The rows are grouped in 3 ways, from coarse to fine. Each group lies inside one group of the grouping before and may be the whole of it. The rows also spread widely along 13 directions, which tell nothing about the answers.
(in the rows, 128 means zero)
Known rows, each followed by its group in each grouping:
[144 137 124 126 116 204 134 133 189  69 155 129 151  77  89  94  97  92
 112  58 163 149 115 140  98 112]
Q546 Zuzar roza
[155 172 130 188 117 171 162 146 166 113 146 109  89 159  64 166 145 139
  92  75 148 150 108 160 151 115]
Q546 Varem nemi
[134 101 213 148  89 152 130 146 113 109 150 135 103 168  80 125 146  61
 136 175  97 119 192 124 140 128]
Q376 Bod Dusid
[168  82 115 152 105 129 136 136 140 111 171 176  99 141  74 104 122  80
 115 149  32 124  98 172  83 159]
Q376 Bunu kesu
[106 137 119 147 138 150 130 130 148 119 136  71 158  96  78 109 136 130
 131 110 173 154 118 132 122 103]
Q376 Bunu ludob
[113 107 129 119 102 120 130 120 133 132 149 113 117 133 112 125 115  99
 150 112 122 150 141 123 123 108]
Q376 Bunu Lono
[119  78  42 136 116 121 122 105 142 117 179 151  97 105 159  84  96  94
 179  70  75 174  76 155 107 126]
Q867 Bofuz zubip
[122 110 119 160 169 169 147 118 127  96 147  97 155 135 143 125 105 117
 107 141 142 118 123 158 121 142]
Q867 Bofuz dom
[114 150 115 149 153 128 132 137 109 145 123 128 118 104  83 112 161 142
 118 157  91 145  89 160  90 116]
Q546 Nugek nema
[113 104 106 111 115  87 120 153 102 113 108 160 117 100  96 121 155 116
 157 119 116 146 165 146 128 102]
Q546 Nugek defif
[175  98 161 182 145 124 143 130 144 102 103 134 171 152  89 121 115 149
  89 186 138  95 160 151 126 139]
Q376 Bod mevad
[146 107 169 199 192 127 154 109 113 144  92  96 159 193 156 154 116 171
  98 225 156  99 177 151 149 133]
Q546 Zuzar kib
[106 164 189 165 105 171 143 124 161 162 151  55 126 129 123 111 132 102
 136 119 154 155 103  89 115 112]
Q867 pafof mapet
[155  75 137 173 130 160 114 101 157 138 132 131 167 142 174  68  69 113
 162 149  98 111 140  96 120 157]
Q867 Bofuz belu
[136 115 115 167 118 127 146 115 139 111 120 123 108 135 167 129 130 117
 138 103 132 140 121 135 158 139]
Q546 Varem buluk
[114 135  52  84 112 148  95 134 135 110 141 145 174 104  92 125 111 161
 164  62 112 116 146 129 134 108]
Q376 Bod Dusid
[ 90 149 107  94 102 107 131 144 104 163 128 117 108 117 136 137 168 118
 159  99  94 154 131 114 123 112]
Q546 Nugek defif
[ 86 181 129 132 113 116 130 128 107 128 127 102 109  97 128 135 161 139
 109 129 119 119  40 145 119 134]
Q376 Bod mevad
[ 91 164 118 158 118 173 118 126 109 123 147 115 106 126 175 119 132 133
 163  84 122 124  91 107 163 139]
Q867 Bofuz zubip
[ 93 123 160 174 147 118 165 132  72 136 140  79  86 168 169 155 175 100
 121 169 124 139 130 147 150 134]
Q867 Bofuz dom
[107 142 103 145 137 131 137 118 124 212 128  62 150 164 159 145 166 150
 143 159  69 122 119 112 134 150]
Q546 Varem buluk
[104 105 125 155 100 129 113 117 145 145 149  93 128 148 132 136 108 121
 155 133 114 110  93 132 136 138]
Q867 Bofuz zubip
[133  69 104 122  79  98 108 119 165 107 115 131 144 101 135 120 107  98
 155 106 127 109 119 139 135 142]
Q546 Varem buluk
[ 95 125  80 133 129 109 135 108 144 170 136  63 146 137 176 133 110 156
 167  78 157 164 125 104 144  99]
Q867 Bofuz dom
[108  95 105 121 154  54 138 112 153 190  90  30 218  98 121 106 131 165
 131 164 174 145 133 115  91 103]
Q376 Bunu ludob
[147 130 160 150 122 118 143 127 106 153 136 169  95 159 110 111 123 120
 114 173  50 125 120 134  93 139]
Q376 Bunu Lono
[138  80 135 141 133 141 145 117 113 129 148 122 127 192 136 136 110 107
 162 139 113 146 227 115 161 116]
Q376 Bunu ludob
[108 115 140  85 109 101 130 113 135 133 125 123 148 130 129 137  79 125
 131 138 134 114 135 118 101 108]
Q376 Bunu kesu
[113 109 122  96  88  82 126 148  67 148 120 170  93 196 139 203 157 123
 136 172  33  64 165 158 155 158]
Q546 Varem nemi
[119 100 129 138 109 122 124 106 148 129 132 115 114 117 149 111 114  97
 150 126 117 145  99 132 118 130]
Q546 Nugek nema
[127 144 137 150  81 127 122 148 120 102 123 127 120 108 129 118 177 112
 126 104 108 105  95 126 155 161]
Q376 Bod mevad
[122 133 131 151  76 104 116 124 156 193 132 112  93 143 132 118 135 130
 184  96 107 172 123  95 145 101]
Q546 Zuzar kib
[104  94 146 140 128 119 114 107 111 132 116 119 141 114 166  86 116 110
 166 165 121 128 134 105 130 134]
Q376 Bunu kesu

New rows. What belongs after each?
[ 85 105 142 115 109  93 123 121 126 126 109  83 130 101 137 136 143 101
 147 141 159 135 113 132 130 113]
Q546 Nugek nema
[117 165 106 124  99  77 142 147 124 172  95 107 119 162 132 191 155 185
 134  89 138 123 138 116 164 109]
Q546 Nugek defif
[119 136 106 107 142  74 108 151  92 166  60 152 187 100 121 115 152 190
 124 184  85  76 134 129  98 141]
Q546 Nugek defif
[139 119  55 157 160 142 130 116 124 131 128 136 143 124 152 117 138 155
 126 124  73 117  94 167 126 160]
Q546 Varem nemi
[ 99 103 123 177 124 133 108 121 133  97 132  97 115 106 113 131 138 111
 147 140 163 125  85 174 158 128]
Q546 Zuzar kib
[146 108 156 158 155 165 176 110 138  91 146 106 127 150 177 136 115  86
  76 156 132 122 122 164 112 157]
Q546 Zuzar roza
[153 127 159 178 158 145 153 123 107  79 123 171 112 115 116  86 123 116
  96 163 119 140 130 159 108 126]
Q376 Bod mevad
[121 139 126 128 144 146 157 131 116 102 141  92 146 141 137 152 148 121
  88 132 132 113 123 153 126 142]
Q376 Bod Dusid
[141 126 117 111  80 131 125 151 134  96 136 139 137 163  97 176 128 133
 130  80 128  96 172 132 169 125]
Q376 Bod Dusid
[144  95 153 131  93  77 111 145 131 136 105 169 133 125  46 106 116 127
 144 157 108 124 168 129 106  97]
Q376 Bunu Lono
[186 126 161 185 116 168 161 111 174  72 126 170  92 156 147 130  69 118
  96  86 153 131 124 145 145 138]
Q546 Varem nemi
[125 113 141 159  93 116 126 131 147 128 129 128 116 116 136 101 118 114
 156  99 134 144 114 112 132 118]
Q867 Bofuz zubip
[192 133 106 194 159 125 177 147 153 144  88  89 185 137 181 119 182 162
  66 127 110 103 104 131 130 201]
Q546 Nugek defif
[124  85 184 165 129 133 125 123 120  93  99 125 131 122 126 113 129  87
 137 185 155 117 172 140 142 127]
Q546 Varem buluk
[ 93 129 117 130  84  97 100 123 137 150 135  99 120 114  99 127 136 131
 164 115 124 133  90 129 135 108]
Q376 Bod Dusid
[147  91  97 119  88 121 151 118 163 134 164 138 113 155 158 120  88 101
 181  43 118 186 186 100 138  92]
Q867 pafof mapet
[174  55 120 195 130 101 152 107 168 159 147 114 126 182 127 116  90 119
 134 151  98 150 141 147 116 131]
Q867 Bofuz dom
[133 185 114 127 123 169 149 143 159  78 142 128 134  96  60 128 120 146
  93  54 170 152 111 146 114  93]
Q376 Bod mevad
[ 99 120 119 150 135 149  91 162 100 135 128 146 150 107  48  92 154 141
 176 154  98 123 166 130 124  98]
Q867 Bofuz zubip
[167  53 146 154  96  85 141 154 151 148 110 114 138 162  91 123 167  95
 164 128 124 167 239 110 154 104]
Q546 Nugek nema
[105 157 143 134 143 149 149 154  87 157 131 106 139 141 133 122 167 130
 127 144 101 133 163 107 119 123]
Q867 Bofuz dom
[144 131  60 136 133 132 148 139 149 106 140 125 159 131 138 146 115 159
 104  69 123 108  95 158 122 145]
Q867 Bofuz zubip
[148  81 145 114  88  80 165 137 167 135 129  95 132 146 138 154 130  88
 117 104 154 154 169 131 123 113]
Q546 Zuzar kib
[150  86 167 158 101  68 127 141  99  98 103 190  94 140  99 121 137 115
 127 171 103 114 156 159 140 122]
Q376 Bod Dusid
[108 134  94 120 124 156 100  95 135 128 153 128 146 150 121 148  76 159
 141 141  91  82  90 145 127 137]
Q376 Bod mevad
[139 100 213 122  78  90 154 148 106 119 101 163  98 131 166 113 153  61
 126 155 110 130 183 108 125 135]
Q546 Zuzar roza
[165 101 215 156 122 143 149 137 134 111 127 135 143 152  88 109 124  86
  87 200 107 106 168 135  94 141]
Q376 Bod Dusid
[132 101 146 132 108 139 153 142 132  65 153 122 108 154  77 168 121  88
 111 108 163 129 173 163 150 113]
Q376 Bunu ludob
[126 149 176 158 115 142 164 139 149 127 133  82 126 156 127 154 121 125
  98 116 170 124 124 118 134 119]
Q867 Bofuz zubip
[121 102 118 132 120 152 136 109 129 102 154 144  98 133 139 127 110  83
 141 120 101 141 131 153 124 127]
Q546 Varem buluk
[141 102 124 169 146 127 133 122 121 110 140 172 117 127 111 101  96 129
 118 163  88 116  96 171  88 133]
Q867 Bofuz zubip
[136 181 163 131  82 175 124 161 149 117 116 139 132  94  95 112 153 112
 108  92 111 100  95 111 115 152]
Q546 Varem nemi
[151 112 138 168 112 167 122 107 187 130 148  76 167 151 106 124  97 129
 125 122 139 111 111 124 134 142]
Q376 Bod Dusid
[120 115 148 148 110  91 166 108 143 122 126  97  81 151 159 169 117 106
 109 120 162 149 104 161 140 116]
Q546 Varem nemi
[ 97  97 118 137 107  79 119 121 109 136 120 112 124 161 153 168 116 143
 157 142 131  95 130 139 159 125]
Q867 Bofuz zubip
[100 113 105 119 119  94 138 118 115 134 144  92 118 137 139 145 146 120
 151 110 136 160 142 137 148 101]
Q376 Bod Dusid
[177 150  62  92 117 147 132 140 198 124 123 161 198  92 102 108  76 175
 106  41 126 124 125 125  79 118]
Q546 Zuzar kib
[134 101 133  91 130 122 122 132 116 143 120 169 163 113 131  98 113 113
 127 176  62 106 156 133  69 139]
Q546 Zuzar kib
[106 122 132 132  74  60  96 111 160 151  87 100 156  73 139  92 119 149
 161 116 157 122  71  98 129 119]
Q376 Bod mevad
[ 71 137 146  93 110  70  87 116  92 132  84 147 143 100 105 129  96 172
 162 165 157  99 130 127 127  78]
Q376 Bod Dusid
[144 106  94 141 132 117 172 114 152 109 146 110 109 155 138 170 118 116
  95 107 126 141 113 177 125 132]
Q546 Varem buluk
[ 80 145 113 144 161 185 101 105  98  77 144 109 145 108 114 131 116 137
 129 159 140  90  85 167 141 134]
Q376 Bod mevad
[176 124  83 161 107 137 136 111 179 108 129 194 102 108 133  83  78 138
 148  41 113 172 114 130 123 111]
Q546 Varem buluk
[117  74 154 110  91  75 164 120 166 148 128  47 138 131 162 141 139  69
 133 115 175 171 160 117 125 107]
Q546 Zuzar roza
[122 113 150 181 103 113  85 115 142 180 119 160 110 115  82  55  86 145
 202 143 106 164 131  96 112  77]
Q867 Bofuz dom
[111 119 101 149 135 112 167 129 117 170 163  63 113 180 151 168 160 120
 120 128  97 147 122 144 131 135]
Q867 Bofuz dom
